There are 3 ways to turn a row about zero (a turn may also mirror it). The second row of each pair is the first, turned, with some noise. The first 27 pairs use one turn. New pairs use 3 turns, one after the other, and a turn may come again.
Known pairs, each followed by its turns in order:
0.45, 1.55, 1.20, 1.87, 0.70, 1.89, 0.78, 1.83
1.24, -1.06, 0.31, 0.54, 2.55, -1.13, 2.13, 0.68  (1)

-0.10, 0.87, 3.14, 0.91, -0.28, 0.42, 0.34, 0.80
1.75, 0.58, -0.06, 0.00, 0.66, -1.60, 1.17, 2.22  (1)

0.44, -0.39, -3.03, -6.32, -0.13, 0.11, 0.76, -1.21
3.17, 4.27, -0.41, -2.67, -2.33, 1.10, -0.04, -2.83  (0)

4.31, -1.56, 2.97, 0.44, 1.49, -1.52, 2.18, -6.32
4.90, 0.68, -0.52, -4.28, 0.31, -1.21, -5.82, -0.29  (1)

6.32, -2.20, 1.14, 0.36, -1.50, -2.54, 0.09, -0.22
2.30, 6.50, 1.40, 1.08, 0.66, 0.01, -1.13, -1.24  (2)

-2.34, -1.75, -2.15, -4.57, 0.38, -1.10, -2.92, 6.32
-3.14, -0.53, -2.03, 4.40, -3.11, 5.01, 3.23, 1.06  (1)

0.12, 0.42, 0.19, -0.66, -0.08, 3.96, -4.41, 5.18
-2.60, -3.46, -2.44, 4.57, 1.81, 0.10, 2.54, 3.24  (1)

-2.15, 1.55, -4.37, 3.62, 0.02, 1.14, -0.46, 0.14
-5.30, -1.27, 1.81, -1.52, -1.91, 0.96, -0.55, -0.75  (0)

-0.51, 2.73, -0.23, 3.61, 2.30, -0.16, 6.32, -1.78
-5.48, 2.74, -3.13, -0.02, 2.11, 1.31, 1.31, 3.45  (0)

4.75, 3.94, 1.45, -4.27, 0.31, 6.32, 5.19, 1.78
3.30, -6.19, 5.40, -1.18, 4.09, 3.38, 0.44, 4.44  (1)

3.74, 1.37, -2.38, 0.26, -5.32, -4.46, -2.27, 2.22
-2.13, 5.59, -0.45, 1.16, -1.00, -1.82, -6.32, 0.26  (2)

0.81, 2.81, 1.55, -1.21, -1.13, 0.59, -2.51, -1.33
-1.82, 0.52, -0.47, 3.28, -2.21, 1.12, 0.09, 0.05  (2)

1.53, 0.06, 1.16, 0.03, 3.63, -3.19, 2.33, -1.59
4.17, 1.75, -1.26, -2.92, 0.16, 1.90, -0.64, -1.62  (1)

-3.57, -1.31, -0.19, 0.76, 1.84, -6.32, -1.68, 0.12
1.32, -3.87, -1.44, -0.74, -4.40, 1.40, 2.84, 3.31  (0)

0.16, -0.17, -6.32, -3.18, -1.22, 6.32, 1.43, -0.20
2.63, -2.31, -7.23, 1.93, 2.29, -3.75, 0.70, 2.50  (2)

-1.98, 0.12, 5.63, -1.26, 0.63, 6.32, 0.59, -1.30
0.34, -0.38, -3.07, 0.20, 5.84, -3.95, 2.04, -4.23  (0)

-0.51, 5.53, -0.66, -0.32, -1.28, 2.76, 0.50, -4.88
-2.89, 0.78, 3.64, -3.36, 4.43, -0.69, -2.24, 1.22  (1)

1.40, 0.61, -3.07, -2.13, -4.84, -1.38, -0.11, 3.28
-1.26, 3.07, -2.94, 0.48, 1.17, -1.53, -4.60, 3.11  (2)

-2.53, 1.76, -2.19, 0.07, 0.28, -1.11, -2.13, 1.66
-0.75, -2.94, 0.41, -2.86, -1.88, 1.57, -0.67, -0.61  (0)

-1.49, 1.11, 3.13, -0.64, 3.90, -0.91, -0.04, -1.35
0.25, -1.89, 1.54, -0.95, -1.98, 3.92, 2.13, -1.26  (2)

0.71, 0.85, 2.28, 6.32, -0.33, -0.66, 0.81, -2.75
2.17, 1.54, -0.50, -2.52, 1.63, -6.01, -0.01, -1.47  (1)

-5.09, 0.93, -0.69, 0.49, -1.02, 0.51, -1.41, -0.30
-3.06, -3.65, 0.01, -0.89, -1.63, -1.50, 0.25, 1.73  (2)

-1.08, -2.03, 3.98, 3.46, -1.21, -0.41, 4.39, -1.77
-1.82, 0.09, -2.16, 5.28, 2.95, 0.90, 3.24, 1.71  (0)

-2.26, -2.88, 1.50, -0.92, 0.08, -0.66, -3.59, -0.43
2.63, -3.28, 0.27, 0.67, -1.78, -1.79, 2.20, -1.56  (0)

-1.07, 3.33, -2.22, -4.57, -0.04, -3.44, -0.97, -0.13
-0.02, -0.16, -3.16, -0.77, -4.30, 2.43, -3.42, 1.80  (2)

3.15, 0.04, 2.12, 3.96, -0.82, -4.57, 0.35, 3.43
-1.44, 3.76, 4.00, -1.31, 2.12, 1.30, -3.89, -2.92  (2)

1.51, 1.45, -5.45, -0.30, -3.77, -1.31, 1.99, 2.79
-1.29, 2.12, 2.37, -0.15, -1.93, 5.54, -3.96, -0.58  (0)

New pairs. What belongs after each?
0.87, -0.94, -1.48, -2.31, 0.34, -2.62, 2.02, -0.13
2.01, 1.64, 0.27, 2.52, -2.02, 1.13, 0.19, -0.04  (0) (1) (1)

-1.71, -0.22, 5.48, -0.15, -0.05, -2.56, 6.10, -1.13
-2.13, 1.52, -3.39, 0.40, 0.91, 4.66, 1.36, -5.87  (1) (0) (2)

1.25, -0.77, -2.76, -5.53, -3.90, 2.06, 0.13, 0.09
-0.86, -2.12, -6.78, -0.20, -0.16, 2.83, 0.53, 0.35  (1) (2) (0)

1.31, -2.00, 0.41, -0.03, 0.19, 0.68, 0.81, 1.57
0.51, 0.59, -0.92, -0.32, 0.53, -2.36, 1.20, 0.38  (1) (0) (1)

-1.59, 1.57, 0.09, -1.98, 1.56, -0.21, -0.04, -0.93
-1.20, 1.10, 2.66, -0.76, 0.06, -1.40, 1.10, 0.37  (2) (1) (2)

1.60, -6.32, 0.86, 1.04, 0.19, -0.09, -0.18, -1.00
3.22, 1.77, 0.79, -1.07, -3.52, 1.40, -2.97, 2.81  (0) (1) (2)

-0.75, 2.13, -6.19, -0.26, -2.20, -1.17, -3.46, -0.22
-2.05, -2.88, 1.98, -0.96, 6.30, 0.85, -2.07, 0.06  (0) (2) (2)

5.60, 1.92, 2.05, -0.34, -0.69, -6.32, 1.25, -0.51
-3.47, 0.90, -0.34, 0.51, 4.20, -2.62, 4.83, 4.15  (1) (1) (2)

0.47, 1.14, -0.89, -0.05, -0.38, -0.02, 1.51, 2.59
-2.52, -0.23, 0.50, -1.01, -1.59, -1.17, 0.20, -0.41  (2) (1) (0)

-1.05, 0.59, 1.48, -1.20, 2.18, -1.10, 0.38, 1.91
-1.69, 1.08, 0.39, 2.50, -1.66, -0.63, -0.35, 1.02  (0) (0) (2)

-2.18, -0.69, 0.15, -0.70, 1.50, 0.58, 1.21, -1.14
-0.06, -0.38, 1.09, 1.42, -1.18, 0.93, 1.77, 1.27  (0) (1) (2)

0.59, -1.11, -1.31, 1.08, -1.73, -6.32, 0.30, -0.49
-2.29, -2.79, -2.74, 0.40, -1.73, -2.07, 4.49, 0.14  (1) (2) (1)

-4.49, 1.30, 2.10, 2.44, -0.10, -0.40, -3.01, -3.52
3.51, -1.73, 1.74, 0.69, 1.98, -3.65, -1.21, -4.23  (2) (0) (1)

-3.64, 0.02, -0.35, 0.79, 3.82, -5.04, -0.88, 0.35
2.58, -1.54, 0.92, -5.00, 1.57, -0.53, -4.15, -0.26  (2) (0) (1)

-0.14, 0.18, 1.76, -0.99, 1.96, 0.91, 1.63, -2.06
-2.18, -1.57, 0.81, -1.59, 0.09, -0.44, 0.34, 2.17  (2) (0) (0)

1.92, -0.02, 1.43, -2.52, 0.44, 2.77, 1.58, -6.32
3.74, 5.83, 1.62, -2.44, -0.98, 0.71, 0.63, 2.10  (2) (1) (2)

-0.06, -0.63, -0.61, -1.31, -6.32, -0.01, -3.40, 0.98
2.95, -2.04, 2.16, -0.60, -3.16, -1.33, -3.96, 3.42  (0) (1) (0)

-3.53, -3.12, -1.89, -2.59, -1.16, 2.81, -2.26, -0.01
3.66, 0.69, 3.51, -2.69, 2.44, -0.94, 2.64, 0.68  (0) (0) (1)

3.18, -6.32, 6.32, 0.99, -6.00, -0.39, -0.97, 3.50
4.85, -3.12, -2.66, 0.69, 5.25, 7.78, -1.80, -2.44  (2) (1) (2)

2.41, -1.42, -1.93, 3.40, 0.02, -1.31, -0.83, 0.75
-0.03, -0.76, 3.15, -1.80, 0.37, -2.36, 1.46, 1.89  (1) (0) (1)

0.43, -1.69, -1.87, -3.92, 2.31, -0.04, -3.74, -1.04
-2.49, -1.23, 1.03, 2.02, -3.54, 1.67, 0.49, 3.85  (0) (1) (1)

-0.63, 4.58, 0.64, -2.13, -1.43, -1.31, 1.54, -0.31
3.38, -1.27, -2.38, -0.57, 2.30, -2.59, -0.47, -1.73  (0) (2) (2)

-0.57, -0.26, 2.41, 0.67, -0.28, 0.10, 0.16, -2.69
1.44, -1.21, -1.42, 0.58, 0.78, 1.05, -2.36, 1.16  (0) (2) (1)

6.32, 2.30, 2.38, -0.94, -6.12, -0.33, -0.87, 2.49
-5.99, 3.43, -1.14, -0.63, 3.42, -1.01, 5.72, -0.93  (0) (2) (0)

-0.11, -1.63, -4.83, -2.43, 0.67, -4.24, 6.32, -1.37
5.82, -1.01, 4.83, -0.85, 2.80, -2.38, -2.60, 3.73  (2) (0) (0)

1.02, -0.05, 3.21, -0.08, -1.32, -2.04, -5.84, -2.61
0.22, 1.75, -1.52, -3.61, 5.39, -2.84, -1.58, 0.85  (0) (2) (0)

